The rows are grouped in 4 different ways at once. Each group adds its own fixed numbers to the row, and there is some noise. The rows also spread widely along 12 directions, which tell nothing about the answers.
In the rows, 128 means zero.
Some rows, each with its group in each grouping after it:
[ 96 202 149  93 107 148 160 127  57 103 152 113 124 125 105 150 104 119
 197  90  82 112 169 106 167 140 136 115  93  99  99 119] | Q873 Q115 Z (2)
[103 150 140 154 112 155 136 104  66 101 148 133 150 101 132 115 127 126
 184 116  95  76 187 112 187 160 174 138  97 122  89  75] | Q873 Q867 Z (1)
[110 108 152 142 112 118 118 163 105 107  95 149 105 142 161 133 101 105
 153 132  97 102 176 133 171 129 162 130 114 143 169  99] | Q472 Q115 N (0)
[105 155 127  61  98 107  73 141  63 118 116 168 113 201 120 153  60 139
 142 138  73 133 141 160 165 129 159  81  99  98 183 146] | Q221 Q934 R (1)
[108 140 117  93 134 133  83 117  84 147 159 200 126 189 134 117  73 146
 132 146 130 117  98 133 152 125 177 127 101 107 167 136] | Q52 Q934 N (0)
[132 146 149 135 122 104  86 122 115 114  25 159 125  96 126 196 130 102
 104 113 107 108 207 143 117 193  90 189 128 165  82 122] | Q472 Q867 R (2)
[111 131 124 166 131 102  88 155  94 128 114 154 116 164 174 162 105 105
  97 168 149 154 101 111 109  72 136  80 117  83 150 164] | Q52 Q934 J (2)
[124 194 167 114 124 125 115 152  79 112 170 151 108 193 154 136  79 129
 162  90 104 121 163 141 136 104 139 137  84 139 176 129] | Q221 Q115 H (1)
[ 96 157 141 178 132 130  42 105 102 148 115 152 113 138 158 190 137 107
  86 124 156 153 140  92 109 128 111 150 106 157  76 160] | Q412 Q867 J (0)
[115 142  82 105  67  78 111 145  95 110 138 136 161 181 119 120 118 139
 181 184 106 169 109 131 169 146 116  58  87  96 153 132] | Q541 Q115 H (1)
[142 161  91  75  97  89 109 173 143 135 126  85 132 143 119 143 175 131
 139 121 156 156 102 102 119 142 128 113 120 133 187 132] | Q412 Q115 H (1)
[142 132 111  82 127 121 170 153 153 126 133  98  93 130  94 139 135 119
 138 148 135 149  72  92 108 111  91  83 117 111 147 158] | Q541 Q934 N (2)
[149  90 151 134 132 181 139  83 157 130 108 162  98 118 110 127 105 145
 127 138  87  90 141 117 149 170  82 158 110 213  76  93] | Q221 Q867 H (1)
[136 165 151 129 113  77 135 216  76  87  73 154 101 147 175 177  98  80
 167 132  95 119 177 116 131 105 126 105 124  83 176 124] | Q221 Q115 H (2)
[139 108 138 168 162 170 128 123 137 144 128 152 100  56 155 131 146 113
 119 118 129  84 109  67 147 127 165 139 122 161 101  87] | Q541 Q115 R (2)
[162 145  97  98 169 137 159 113 160 142 177 129 150 110 104  83 178 156
 122 116 186  87  83  98  94 167 158 184 131 140 154 101] | Q412 Q934 Z (1)
[ 96 129 136 123 110 115 120 131 131 113 122  59 111 111 114 154 121 119
 124 102 104 115 155 160 150 115 171  96 130 105 158 135] | Q541 Q867 J (2)
[164 115 120 155 141 138 181 125 154 111  77 130 150  49 123 124 174 109
 173 160 131 102 119  84 136 175  97 149 143 140  54  85] | Q52 Q867 N (2)
[140  75 118 125 127 146 163  84 128 116 113 145 122 111  75 125 108 140
  87 151 107  63 141 157 113 172 136 156 134 122 102 113] | Q52 Q934 N (1)
[146 133 118  61  94 115 155 200 145 118  96  78  83 150 102 152 158 112
 156 140 133 168 114  74 136 132  78  83 105 160 179 132] | Q412 Q867 R (1)
[128 135 157  96 109 103  54 138 135 140  66 145  87 166 142 188 101 122
  81 112 101 143 142 151 109 115 121 120 122 158 173 156] | Q412 Q115 H (1)
[169 151 141 125 178 136 122 137 217 143 124 126 134 104 160 105 169 127
 158 107 154 130  80 125 121 134 137 167 150 186 146  90] | Q221 Q115 J (0)
[155  76 110 122 116 141 173 101 168 112 105 125 164  74  99  85 141 151
 171 158  87  81 104 147 178 170 163 110 146 136 111  57] | Q52 Q115 H (1)
[114 111 140 150 129 137  73 108 135 142 131 126 133 121 146 120 137 142
  99 108 134 105 156 145 152 143 171 152 107 187 152 104] | Q472 Q934 R (1)
[109 168 125 142 122 101  94  98 147 133 147 101 148 126 133 139 142 124
 120 141 131 175  90 146 112 110 128  93 126 110 109 158] | Q541 Q115 Z (0)
[ 94 152 152 128 127 140 152 135  82 101 171  96  82 159 104 159  85 111
 111 101 109 102 153 144 122  87 165 109 115  87 149 154] | Q221 Q934 J (0)
[ 96 123 139 141 102 115 128  98  96 105 135 149 118 164 106 137  68 122
 125 146  77 124 157 177 142 135 119 103  97 116 113 145] | Q541 Q115 R (0)
[ 81 135  99 102  78  98 144 109  50  96 129 105 130 144  61 166  88 126
 116 139  97 117 163 157 137 148 138  95 107  47 107 182] | Q472 Q867 N (2)
[117 173 128  56 112 140 162 171 112 114 159  86 129 135 106 110 138 129
 218 107 116 116 123 108 186 135 175 109 109 117 180  90] | Q52 Q934 N (0)
[117 147  89 104 139 111 131 132 127 139 183 114 123 167 102 125 131 137
 108 138 183 155  55 108 102 103 143  97 118  81 157 178] | Q412 Q867 J (0)
[147 106 133 143 138 126 126 136 130 122 128 139 115 120 141 130 112 126
  98 135 134  94 115 138 120  96 171 118 138 109 159 120] | Q52 Q867 H (1)
[137 127 146 140 129 134 179 168 104  99 161 140 122 162 164  78  98 112
 209 163 110 127 108 105 171  75 136  61  87 106 161 112] | Q873 Q934 N (1)
[103 173 157 115 138 102  97 109  86 124 155 165 108 207 128 143  51 128
 110 114 124 148 132 174 107  90 126 115  92 105 155 189] | Q412 Q867 R (0)

New rows. What belongs after each?
[103  95 130 109 102 112  88 113 129 134 118 175 114 195 129 114  67 146
 124 148  87 123 154 183 166 160 126 131  94 172 181 117] | Q541 Q115 R (0)
[111  97 120 112  74 103 113 139  70 100  74 159 117 153 111 170  71 120
 116 160  63  94 165 162 156 141 161  86 127  78 152 123] | Q52 Q115 H (1)
[129 186 142 115 135  95 128 112 120 118 161  86 136 135 107 143 139 131
  98  71 148 110 154 176  71 132 157 174 123 108 155 155] | Q412 Q115 N (1)
[126 155 130 146 127 117  53  89 154 139 101  90 151  92 137 166 156 119
 104 122 131 166  98 150 122 108 148  93 143 113  85 155] | Q873 Q867 J (1)
[108 172 135 122 114 107 128 132 130 107 134  42 129  99  97 162 149 104
 124  99 132 159 133 148 122 105 141  93 129 103 114 164] | Q472 Q867 R (0)
[151 117 126  74 122 146 151 176 170 127  86  81  85  81 108 151 171  99
 151 117 127 110 116  82 142 138 134 125 148 149 149 103] | Q873 Q934 N (0)
[106 144 128 135  87 109 134 129 147 106  93  71 152 105 117 143 164 111
 163 147 106 164 147 131 152 155  99 101 125 143  95 120] | Q472 Q115 Z (0)
[159  91  93 130 148 148 159 174 113 132 133 166  97 102 140 112 161 115
 133 164 170  90  82  21 136 142 152 132 118 129 141  98] | Q412 Q867 N (1)
[125 146 185 154 136 120 137 144 120 105 127 101 112 129 155 133 124 105
 144  96 112 102 181 149 123 105 147 138 109 147 157 119] | Q412 Q934 N (1)
[138 149 110  72 151 143 113 138 122 152 175 182 114 174 129  93 112 148
 151 122 158 106  86 104 141 137 158 159 101 139 182 117] | Q873 Q934 N (0)
[117  69 106 140 114  92  35 102 125 142  36 203 147 123 152 148  94 137
  87 172  93 104 138 162 160 160 162 121 142 126 136 123] | Q472 Q934 H (2)
[137  86 140 139 158 132  72 120 151 152  75 169  99 104 161 145 115 125
  73 119 139  89 132 129 124 134 165 172 140 161 151 124] | Q472 Q867 N (2)
[ 82 160 111 130  71 131  85 118  41 124 173 145 130 162 121 154 112 135
 149 138 102 128 159  95 175 156 137 107  63 128 110 125] | Q541 Q115 H (1)
[123 111 112 154  96 135 182 197  70  88 130 139 105 156 146 125 128  93
 190 186 122 125 141  49 174 117 105  67  81 109 134  95] | Q873 Q934 J (1)
[121 120 117 152 132 147 158 101 141 131 167 119 126 111 123  99 125 133
 152 156 118 144  72 100 151 110 114  75  95 133  95 130] | Q541 Q115 R (2)
[132  83 146 171 131 107  96 128 150 119  82 108 118  84 154 148 138 106
  69 118 121  95 153 165 116 115 193 135 156 123 156 120] | Q472 Q115 N (1)
[113 129  94 113  81  99 123 138 115 118 123 112 166 156 120 104 154 135
 189 180 122 163 115 106 171 163 105  77  88 132 127 123] | Q412 Q934 N (1)
[152 149 149  95 146  97 102 107 174 128  69 128 111  96 109 176 117 121
  85  83  99  97 139 193  82 139 140 162 163 122 143 143] | Q541 Q115 H (2)
[131 150 169 114 134 146 111  90 145 132 137  74 114  88  99 163 123 134
  72  47 110  74 160 188 101 117 194 167 149 136 145 123] | Q52 Q115 H (1)
[153  97 153 173 149 144 191 102 158 101 124 147 161 106 147  61 126 137
 182 154 106  80 150 157 156 154 131 152 125 165 114  54] | Q52 Q867 Z (1)
[155 171 113  62 133  98 173 157 120 106 163 120 122 157  82 124 115 132
 153 119 128 111 105 147 102 121 141 110 121  77 184 138] | Q541 Q934 H (1)
[111 136 161 187 133 147  99 117 117 115 111 105 137  66 164 149 147 105
 142 108 101 115 141 120 166 104 187 103 129 128  88  99] | Q472 Q115 J (1)
[123 102  98 140 103 123 126  98 142 123  78 108 175  68 108 123 159 135
 157 164 108 123 128 130 176 188 127 110 132 138  73  92] | Q52 Q867 R (2)
[140  85 140 131 133 156 192 101 147 115 177 122  86 158  99  99  82 144
 104 142 109  97 112 151 114 110 116 121 108 139 142 140] | Q221 Q115 N (1)
[133 136 116 113 121 126 218 157 109  78 121 142 130 153  84 117 116 113
 196 166 114 120 135 105 146 160  74 116 101 113 105 112] | Q472 Q934 J (0)
[ 97 161 106 135  56 101  95 112  83 110 103 110 176 139 115 155 142 126
 174 174  95 186 144 126 171 166  90  71  88 124  68 128] | Q52 Q115 R (1)
[153 204 128  85 120 135 166 152 126 110 149  72 119  96  82 165 169 107
 182 113 123 155  91  70 118 115  96  81 112 107  88 136] | Q541 Q934 H (1)
[113 117 145 166 123 125 111  88 151 112 116  82 161  66 136 114 155 126
 140 123  87  98 154 167 161 141 185 108 138 133 114  86] | Q541 Q934 Z (1)
[120 141 128 134 110 103  77 116 110 122 104 134 103 181 122 191  93 113
  68 165 116 180 108 144  83  95  86  75 121  94 114 199] | Q221 Q934 J (1)
[137 190 151 141 146 140 143 202 115 118 155  99  90 122 165 153 168  82
 161 110 182 168 113  39 120  78 104 115  96 157 138 135] | Q472 Q867 R (0)
[120 174 148  85 128 166 122 112  91 137 177 143  66 167  96 172  82 126
 108 109 114 145  91  93 104  94 110 103  81 121 116 181] | Q541 Q115 N (1)
[151 191 160 155 135 131 176 145 110  98 147  97 129 113 126 152 148 101
 153 116 138 128 140 107  93 101  96 125 110 118  92 130] | Q52 Q934 H (1)
[143  38 134 183 127 136 146 137 181 120  67 166 116 107 163  96 128 113
 138 185 110 115 127 115 169 147  99 120 121 201 122  76] | Q472 Q115 R (0)
[129 118 105 180 133  92  42 140 113 147 138 151 122 145 172 154 146 126
  25 126 201 110 144 125  80 120 168 178 122 137 174 148] | Q472 Q867 H (1)
[139 131 121 176 129  96 175 122 177 112 147  79 163 110 139  80 176 123
 169 153 152 138 132 137 117 146  78 135 105 158 118 112] | Q541 Q934 N (2)
[161 164 175 159 164 123  95 155 173 134 129 108 112 102 187 133 159 105
 131  97 147 133 114 117 107  74 145 127 126 167 160 113] | Q541 Q934 H (1)
[139 130  83 126 104  95 138 141  87 102 109 170 179 121 123 114 143 129
 161 169 123  97 146 133 154 194 157 140 121  96 130  79] | Q52 Q115 R (1)
[137 112  88 132 110 103 115 134 155 126 109  63 151  62 113 141 198 117
 103 137 151 133  97 119 123 138 177 105 156  97 129 127] | Q472 Q115 N (1)
[163 126 153 169 132 111 181 174 166 103 131  78 121 108 157 119 162 103
 136 125 148 115 134 126 101  91 122 126 133 145 168  99] | Q52 Q115 H (1)
[132 108 105 131  99  83 122 148  90  96  81 125 114 128 109 181 123  97
  80 167 111 110 150 142  97 136 136 105 145  61 132 158] | Q221 Q934 N (1)
[115 208 134 114  96 114 133 161 107 112 141  85 144 131 122 152 170 115
 187  90 136 147 174 102 144 166  95 160  92 167 115 110] | Q472 Q115 H (0)
